Every row belongs to one group in each of 4 separate groupings. Each group adds its own fixed numbers to the row, and there is some noise. The rows also spread widely along 14 directions, which tell nothing about the answers.
In the rows, 128 means zero.
Some rows, each with its group in each grouping after it:
[115 133 158 142  91 129 157 107 104 102  99 165 140  77 111  98 142 165
 179 135 121 170  95 144 139 126 202 107 140 148 126 104 101  59 114 128
  89 111 140 104 163 128] | K251 (3) K438 U
[ 80 150 164 132 153 144  35 102 134  96 156 142 131 155 133 115 100  93
 127 166 142 102 138  86 139  74 174 103 133 141  97 117 136 148 107  71
 146  80 154 158  61 186] | K901 (0) K478 U
[149 114 115 106 172 178 189 156 109 139 132 103 105 142 159 133 129 120
 112 133 118 137 120 104 117 148 116 135 119 154 136 116 130 129 161 171
 124 124 115 155 106 114] | K114 (0) K689 B
[132 183 109 143 136 165 159 189 131 193 128 147 129  93 152 113  80 110
 128 141  86 158 135 150 124 162 141 122 145 151 122 130 120 138 131 131
 181  94 126 133  82 161] | K114 (1) K478 E
[137 121 182 138 112 129  21  99 166  75 104 128 104  91 140 132 125 103
 154 170 169 131 165 100 107  82 158 133  87 117 173 126 130  93 145 120
 155  49 130 185 165 151] | K251 (3) K425 B
[173 120 125  84  66 149 143 144 102  76  81 148 125 127 160 127 160 174
 138 149  92 208  81 174 125 108 109 128 131 106 136 129  60  67 152 167
  57 134  62 112 124  99] | K901 (2) K663 E
[168 123 145 189 207 152  70  87 149  67  98 102 154 182 118 170 121 120
  83 158 177 116 186  68 161 124 122 112  88 137 140 156 108 180 124 157
 107  87 119 142 112 153] | K901 (2) K425 E
[150 134 142 217 160  94 110 126 106 131 107 138 166  82  80 135 134 158
 160 108 118 115 139 140 170 156 177 118 136  96 126  71 129 129 109 124
 161 171 174 121 164 161] | K901 (1) K689 B
[173 112 124 101  87 141 161 128 110 102  99 136 136 113 121 132 166 188
 133 133 118 189  91 136 137 131 104 114  98 125 158 131  90  94 142 178
  77 120  98 114 158  89] | K114 (1) K438 B
[200  97 111 163 132 133 119  70 125 113  63  96 156 142 104 154 160 150
 120 161 118 146 126 101 192 108  91 104 100  98 117 137  79 152 142 157
  97 116 119 112 132 134] | K901 (2) K663 U
[145 111 131  66 129 147 193 138  77 143 162 126 113 156 138 117 172 139
 151 131  82 151  58 134 120 142  94 136 151 115 115  76  95 114 127 165
  94 149  86 128  76  77] | K114 (3) K689 U
[178 128 123  97 154 134 147 169 118 133 122  80  63 102 151 142 149 120
 120 144 118 119 158  81 126 168 130 140  93 136 143 129 137 115 169 138
 122 101  90 147 138  86] | K901 (3) K689 E
[161 112 115  87 153 163 146 164 105  57 140 106 124 170 135 149 147 177
 108 108 128 158  98  84 155 137 123  69  75 158 166 127 109 127 154 151
  58 167  89  94 136  99] | K901 (2) K438 U
[159 128 109  82 100 139 167 115  94 144 127 113 114 121 108  99 172 162
 113 158  85 159  91 100 148 138 112 120 144 140  96 141  87 123 144 126
  83  92 108 134  91  92] | K251 (0) K425 B
[130 186 164 159 193 118 111 155 131 121  81 117 163 124 123  89  92 150
 113 125 106 137 160 133 179 178 190 140 159 133  74 169  88 144  78 154
 106 104 145  81 108 137] | K901 (1) K689 U
[130 105 118 119 147 165 156 132 134 168 126 119 132 182 186 138 111  74
 135 169 150 122  84 131 107 120  94 132 130 142 116 114 122 136 120 167
 148  96 115 143  80 131] | K251 (0) K438 U
[128 186 179 127 157 146 106 153 133 140 138 129 109  66 117 106 101 108
 139 146 103 146 142  86 148 144 202 106 133 144 132 108 106 133 119 102
 154  73 138 134 105 138] | K251 (2) K438 U
[170  82  72 120  71 104  91 112 119 102  78  79 140 164 120 135 162 182
 128 125 119 145 115 131 154  81  83 140 103 107  96 162  90 107 162 127
 106 142 110 123 148 129] | K901 (3) K663 E
[146 170 130 131  72 106 164 138 100 167 162 205 141 132  98 122 172 159
 122 170 110 192  61 164 109 154 108 137 163 110  99  97  83 130  76 139
 105 103  65 105  87  82] | K901 (2) K438 U
[127 133  99 144 144 148  78 134 144 130 174 125 144 159  81 131 100 151
 118  99 139 152 128  79 130  97 113  93  89 167 161 124 131 172 144 106
 181 118 140 167 112 172] | K901 (3) K425 E
[120 165 154 164 164 114  48 143 145  92 142 123 132 136 110 126 117 130
 104 139 147 106 179  85 145 119 177 116 111 143 106 143 137 147 116  85
 137 100 138 128 125 161] | K114 (2) K689 U
[ 96 148 158 141 139 150 131 126 118  77 173 210 156 149  95 117 143 173
 139 129 157 148  91 113 143 122 160  36  98 169 176  88 136 129  77  99
  87 129 117  84 137 127] | K251 (1) K663 U
[159  49 117 135 116 110 144  76  98 120  99  84 133 161 119 171 181 151
 161 135 174 107  69 116 131 104  97 148 103 101 111  94 122  87 125 177
  99 137 126 140 171  90] | K901 (2) K438 U
[122 141 118 142 123 120 111 154 118 139  85  86 105 112 163 102 113 118
 119 137 100 119 179 147 116 127 178 206 169 140  47 169 110  91 158 121
 143  92 136 160 115 157] | K114 (3) K689 E
[155 109 126 140 145 174 164 109 130 150  89 135 149 116 163 122 108  91
 158 172 103 150 101 132 151 114 126  89 133 128 137 102 105 128 148 154
 132 112 140 126  97 165] | K251 (0) K689 U
[152 142 107 158 112 127 102 128 137 151 141 153 173 110  89 117 118 142
 144 138 102 160 106 111 168 112 126  59 110 131 142  99 116 165 129  89
 160 137 150 110 117 175] | K251 (0) K689 U
[132 126 170  65 146 143 124 114 110 131 122  80  97 120 148 112 139  99
 161 157 117 101 102  99 127 113 141 143 152 111 100 118 101  91 125 142
 115  74 120 161  78  97] | K114 (2) K425 E
[117  96 145 166 171 158 109 102 127 126 137 126 146 182 141 157 111 104
 139 131 163 122 122 124 101 107 115 157 120 135 123  91 129 135 116 174
 159 116 136 170 114 154] | K114 (3) K478 U
[140 155 150 156 197 168 150 108 105 139 146 121 148 133  86 136 119 137
 103 124 102 151 137  82 150 148 143 134 148 149 108 109  90 176 108 157
 133  94 134 153  68 136] | K114 (2) K478 E
[129 107 115 134 151 138  88 168 126 112 153 119 126 208 175 157 115 105
 130 123 156 117 114 152  83 117  91 155 123 122 138  99 128 127 130 156
 165 155  94 159 101 139] | K901 (3) K425 E
[138 158 179 150 172 147 120 106 122 150 138 153 128 139 145 131 132  69
 121 193 120 121 134 126 118 133 133 157 171 104  94  95  99 155  95 152
 139  67 108 156  47 130] | K114 (2) K689 U
[143 143  43 128  89 117 141 180 138 131 116 105  99 177 163 130 140 157
  61 155 151 125 157 112 121 140 107 123  90 191  89 223 143 128 165  87
  96  91  78  99 134 124] | K901 (3) K438 E
[144 154 129 169 157 125 115 143 117  84 109 157 160 177 152 147 141 135
 106 162 137 117 139 148 159 162 130  97 128 124 114 137 113 144  95 126
  81 138  94  68  91 136] | K901 (1) K478 E
[135 108 126 133  88  96  97 108 136 157  93 127 173 149 131 121 131 138
 173 147 152 124  63 165 134  94 101 134 136  86 108 123 106 104  86 157
 152 114 135 116 128 130] | K901 (1) K438 B

New rows, each followed by its group in each grouping:
[121 149 182 186 128 104 114 123  95  88 135 197 179  86  52 110 140 204
 151  86 124 205 114 154 121 149 199 164 158 125 119  70  89  98  75 159
 114 146 142 131 163 123] | K251 (0) K689 E
[156 165 145 132 172 162  99 207 140 140 126 142 144 140 188 139  78  84
 142 142  92 163 112 159 133 158 124 103 133 104 154  82 100 153 121 169
 174 161 102 108  71 160] | K901 (0) K478 U
[165 122 162 161 113  72  42 120 153 112  79 112 163 108  84 136 140 170
 159 118 160 143 132 128 151 120 132 147  90  81 122 112 107 110  88 162
 151 127 141 108 204 118] | K114 (0) K663 U
[181 160 128 146 154 123  99 190 132 133 152 118 107 121 128 160 139 122
 100 132 108 150 160 108 130 174 117 131  89 123 158 106 116 165 148 140
 160 134  86 124 126 119] | K114 (3) K438 U
[131 196 134 149  72 146 161 134 131 138 108 226 172  69 102  76 117 171
 149 161  85 207  98 168 163 132 167  49 149 148 145 131  81 115  95  94
 107  87 117  69 108 151] | K251 (1) K663 E
[156 143 108 163  92 146 149 108 120 147 129 187 129 126 134 143 152 121
 123 197 118 162 111 140 128 133 106  96 120 130 134 114 117 137 130 113
 114  90  84 119  98 137] | K901 (3) K478 U
[ 75 134 130 193 165 147 154  79  97 161 179 165 143 164  73 119 139 138
 107 142 159 105 123  94 121 116 159 145 158 173  69  93 146 165  81  99
 151  88 160 166  90 156] | K114 (0) K663 U
[132 147 112 151 153 127 140 165 111 151 143 125 122 152 104 122 130 170
  87 111 129 152 135 115 116 161 131 174 134 150  93 130 121 151 111 152
 148 118 115 149 125 111] | K901 (0) K663 B
[146 120 100 135 208 165 187 161 105 161 150 103 146 195 125 140 117 151
 101  99 125 133  99 110 142 182  88 128 119 155 125 116 117 174 113 195
 128 149 116 128  98 106] | K901 (1) K425 U
[130 163 205 130 159 138 106  62 136 141 143 170 154  93  74 100 129 113
 166 163 127 150 115  82 151 116 161 101 142 119 145  92  89 151  70 128
 139  42 136 140  76 121] | K251 (3) K689 E
[114 102 129 130 168 141 168 135 115 115 108  96 109 138 161 118 132 125
 138 142 162  83 131  92 138 146 172 109 110 170 106 132 163  91 133 124
  91 114 144 112 156 121] | K251 (0) K689 U
[114 131 159 168 101  83  83  89  83  78 146 153 113 136 111 134 198 126
 131 177 136  88 141 128 140 121 184 138 154 112  73  90 124 104 104  57
  85 118 114 119 114 131] | K251 (3) K438 U
[187 157 140 154 135 154 155 178 148 139 116 160 128  82 147 152 115 113
 147 151 122 183 133 135 125 176 132  84  86 136 214  93 112 127 139 159
 151 116  86 104 149 120] | K251 (3) K438 E
[102 128 138 116 173 143 155 129  96 106  97  90 133 153 150 101 127 146
 129 126 119  90 124 120 159 145 173 132 155 153  67 157 120  99 112 139
  83 116 151 104 104 127] | K114 (1) K478 B
[175 135 110  73  84 124 137 142 118 126 103 127 110 151 165 128 173 133
 119 190 113 145  94 136 140 130  79 113 121 102 111 146  93 117 129 128
  82 103  58  92  87  82] | K901 (0) K663 E
[172 133  73 125 103 164 212 166 133 181  95 125 118 104 135 135 114 168
 117 130 133 195 103 119 107 160  97 123  92 175 142 165 123 103 154 180
 122  82  94 129 164  98] | K901 (2) K478 E
[108 173 156 166 136 126 100 162 118 107 129 174 147 116 137 108 113 132
 135 137 115 140 137 167 130 150 181 120 162 136 118 112 109 111  97 108
 130 119 124 113 104 158] | K251 (1) K425 E
[139 134  67 136  44 104 115 138 115 141 172 158 108 117  91 134 170 170
 124 159 131 140  95 106 127 102 108  64  92 146 133 119 154 119 154  40
 126 118 107 131 149 139] | K901 (2) K425 U
[147  83 126  96 112 155 110  98 111  72 127 101 115 151  92 126 161 197
 113  98 126 187 119  89 125  86 111 155  92 147 141 136  86 110 160 166
  90 108 111 177 159 102] | K251 (3) K663 B
[100 188 182 136 149 138 126 153 133 143 142 180 118  69 132 102  99 106
 168 157 137 130 123 121 114 138 206 101 148 141 141  94 140  99  91 101
 155  73 132 136 111 139] | K901 (2) K689 E
[169 146 146 111  96 151 151 156 116 125  83 131 102  61 152 114 134 134
 156 155  77 181 113 143 145 136 157 112 131 116 139 107  87  77 155 142
 107 109 105 119 141 115] | K251 (2) K663 U
[155 152  92 156 116 160 142 146 163 143 115 141 117 116 143 137 111 120
 101 171 149 151 158  94 134 130 126  70  67 184 167 172 145 148 167 108
 142  71 113 116 147 161] | K114 (3) K438 U
[121  96 144 170 161 169 116 110 108 123 124 149 137 192 178 163 123  89
 131 152 146 124 116 175  88 101 104 188 158 103 117  74 110 130 114 181
 156 122 111 188  79 155] | K901 (1) K663 E
[120 122 178 112 144 140 125  74 129 154 152 159 165 114  80 105 128 133
 186 136 145 147  62  97 128  93 127 100 132 112 156  69 117 130  80 157
 158  90 156 155 108 123] | K114 (0) K689 B
[ 93 126 174  79 119 105 108 147 111 107 122 102 130 130 121  88 131 168
 177  95 140 128  70 124 126 114 186 146 146 134  83 122 105  54  81 140
  99 116 140 112 150  89] | K251 (2) K438 U
[133 142 145 181 126  92 113 133 111 122 102 134 136 147 135 130 155 139
 118 156 147 112 139 167 110 153 146 189 171 108  63 133 112  98  91 150
 114 112 110 127 132 115] | K114 (2) K425 B
[142 124 155 186 155  95 103  78  92  65 131 145 159 175  78 148 191 173
  95 148 152 116 143 109 155 134 146 140 140 116  70 116 104 141  88 128
  53 132 113 107 126 115] | K114 (2) K689 U
[144 137 130 113 115 106 136 144  95 158 103 106 138  91 114  96 140 151
 176 125  78 127  81 144 173 146 149 119 156  97  91 105  98  94 115 128
 129 144 147 105 118 124] | K901 (1) K425 U
[146 102 116 126  98 147 147 107 119 145 106 122 103 113 168 142 146  96
 148 184 137 112 117 129 103  91 117 138 130 121 113 117 137  85 162 122
 128  80 115 169 118 135] | K114 (2) K689 E
[ 97 157 160  84 167 170 104 221 141  90 149 126 103 144 167 108  75 143
 133  87 138 159 126 123  94 128 175 128 108 172 154 126 130  94 123 156
 142 127 111 137 140 125] | K114 (2) K663 U
[159 159  94 180 102 148  81 177 157 145 139 159 143 136 133 141  93 136
  74 139 111 206 162 148  97 111 102 158 118 148 126 148 105 168 163 138
 177 100  99 170 117 179] | K114 (2) K689 U
[186 101 114 164  90  77  78 139 123  89 114 141 146 146 143 178 187 131
 142 164 152 114 124 161 125 126  87 118  97  72 139  83 134 110 135 121
 118 178  87 101 160 126] | K114 (0) K689 E
[156 158 148  73 133 144  43 168 160 125 124 101 144 132 145 103  84 115
 137 128  80 174 115 116 150  85 116 115 126 104 127 141  73 150 139 139
 160 109 120 137  69 156] | K114 (2) K689 U
[139 147 122 118 103 137 206 103  96 177 108 141 130  59  88  82 142 169
 156 145  84 162  78 111 153 131 164 107 164 139  97 123 101  93 125 122
 109  83 144 127 118 115] | K901 (2) K689 B
[154 132 114 120 111 182 157 165 112  91  91 160 159 159 196 127 110 126
 136 146  73 206  99 199 123 128 117 114 154 132 138 123  60 104 153 174
  91 155  76 100  72 155] | K251 (3) K478 E
[122 160 142 111 127 153  79 221 125  48 157 159 103 128 155 125 122 167
 103 108 113 171 151 140 117 136 166 101  97 155 176 121 126 108 149 106
 112 153  89 120 147 135] | K251 (1) K663 B
[123 158 160 152 198 139 110 156 142 150 157 148 159 140 107 118  90 128
 134 111 141 142 117 106 127 151 149 118 127 133 148  93 128 170  83 160
 182 125 143 136 104 139] | K901 (0) K689 B
[165 121 146 178 136 119 123  90  89  27  87 133 139 136 117 157 195 158
 112 162 131 123 168 120 173 139 168 106 114 124 121 122  94 113 146 117
  39 146 105  84 135 132] | K114 (3) K438 E
[170 135  98 115 100 107 143 143  55 105 147 114 139 128  93 130 204 174
 120 126  38 135  94 133 198 151 128  90 157 101  92  88  70 142 143  76
  72 196 104  82  71 120] | K251 (1) K438 E
[119 154 102 140  77 114 130 140 137 155 115 176 182 174 146 106 118 140
 145 157 130 155  78 193 114 118 100 119 157 128  88 147  98 113  82 132
 126 118  98  77  87 144] | K114 (3) K478 E
[120 148 108 175 153 116 104 155 114 115 161 142 160 159  97 126 133 163
 102 111 120 116 140 119 160 140 144 101 123 148 103 120 137 166 114  92
 129 160 141 103 117 164] | K114 (1) K689 U
[125 108 150 129 135 135 109  90  88  46 146 140 149 158  87 135 173 178
 128 124 142 137 113  98 147 109 147 102 120 138 126 103 106 116 121 123
  67 141 129 132 118 128] | K114 (0) K425 E
[114 140 146 141 144 153 139 125 105  64 133 142  92  90 124 116 152 144
 138 152 125 104 158  80 162 128 209  50 101 170 160 108 151  98 158  52
  91 117 135 112 149 144] | K251 (3) K663 B
[155 162 127  73 110 137 183 186 122 120 117 135 104  74 127  91 140 179
 143 127 102 177 115 105 144 172 159  73  89 165 159 150 120  83 146 130
  75 109  96  74 167  82] | K114 (3) K689 U
[157  99  55 178 130 120 188 153 100 166 118 105 136 171 145 155 155 143
 102 132 136 108 128 144 120 157  94 156 132 144  77 127 149 133 151 139
 129 162 118 124 133 132] | K114 (0) K689 E
[123 118  62 160  33  86 130 130 124 161 166 164 136 123  74 133 166 193
 143 133 171 133  79 124 108 103 104  80  88 158 126 118 172  95 127  63
 139 127 126 121 199 132] | K114 (2) K425 U
[113 126 151  94 121 112 121 141 104  99  79  84 130  83 134  73 126 156
 189 117 104 113 100 123 171 126 205 100 151 128  94 130 108  52 126 111
  99 138 169  99 147 130] | K251 (0) K425 B
[119 140  81 119  84 146 209 153 115 182 153 161 109 134 136 107 139 151
 109 153 133 157  95 132  82 134 119 138 142 185  95 149 139 103 127 110
 111  71  92 145 121 104] | K251 (2) K689 E
[ 70 157 146 174 158 160 130 177 107 144 165 166 108 102 149 118  81 106
 136 117 131 134 148 137  76 144 215 163 162 181 106  79 157  98 125 105
 186 110 153 183 112 178] | K251 (0) K478 E
[172 120 150 113 145 142 156 116  95  92 107 119 134 143 128 133 174 157
 111 146 108 156 112 118 160 158 120 128 127 115 129 123  73 130 122 176
  61 119  94 108 108  84] | K251 (1) K438 B
[120 140 133 152 157 124 114  89 104  93 121 111 131 152 107 122 161 145
  92 166 137  83 159  70 174 129 167 104 131 152  67 156 131 146 115  81
  77  92 143 111  92 140] | K114 (0) K478 B
[148  93 169 178 164 124 101  85 121 115  80 121 158 159 170 156 138  69
 190 174 145  87 107 160 147 124 129 125 143  71 115  64 107 109  95 167
 133 145 131 109 108 149] | K251 (3) K478 U
[161 103 148 135 163 106 143  96 113  97  88  87 145 139  82 133 161 188
 143 105 158 133 113  82 170 158 144 125  88 130 123 137 100 112  98 183
  76 123 131  91 184  78] | K901 (3) K438 U
[159 126  98 133 148 162 134 151 136 150 127  84  81 121 157 146 127 105
  84 161 130 110 171  73 135 142 119 124  84 165 140 156 145 153 179 114
 147  71 118 165 123 134] | K251 (1) K438 B
[135 118  96 178 131 150 141 164 118 116 141 152 133 183 155 159 130 138
  98 135 160 147 124 158  85 135 107 147 121 157 124 119 137 119 138 156
 126 144  95 146 140 144] | K114 (2) K425 U
[165  90  80 160  78 112 167 139 105  80 107 171 164 171 145 163 184 188
 127 142 161 143  96 176 127 135  84  86  91 129 151 122 139  89 132 141
  57 182  82  71 181 112] | K114 (1) K689 E
[141 122 108  86 130 160 128 149 133 152 126 100 141 157 138 120 100 134
 141 116 106 167  72 114 138 100 105 112 120 136 126 131  90 135 138 158
 147 125 121 136  93 138] | K901 (2) K438 U
[113 171 136 108  37 103  61 132 139 131 158 196 145  99  84  80 137 179
 137 145 114 195  87 146 115  88 131 114 135 128 127 137  97 106  99  84
 136  73 114 143 122 131] | K251 (1) K425 B
[ 95 146 137 103  46 145 127 129 132 105 115 200 127 106 180  90 123 123
 165 194 131 157  83 173  99  68 163  87 152 143 119 139 126  47 130  82
  88  79 108 117 111 156] | K114 (2) K689 U
[182  99 144 113 158 149  99 113 115  97 134  95 114 111  92 161 154 157
 130 118 123 157 123  56 149 126 112 113  66 115 175  91 116 143 159 164
 128 130 124 165 149 109] | K901 (0) K478 B
[104 108 100 165 121 127  93 120 133 129 163 139 146 162 105 135 125 157
 121 119 170 109 131 109 113  86 120 120  98 159 126 130 167 138 130  99
 163 113 154 166 149 165] | K114 (1) K689 B
[111 143 153  69  59 166 141 119  99  94 158 190  98  68 113 107 153 162
 156 151 111 200  86 109  99  92 162  92 116 162 160  99 120  62 147 100
  89  73 106 161 121 115] | K114 (0) K478 E
[ 99 101 152 160 149 153 154  71  62  67 134 157 111 150 119 135 178 146
 120 159 143 110 125 109 132 114 183 136 147 147  88  80 129 100 124 113
  65 121 129 154 113 130] | K901 (0) K663 U
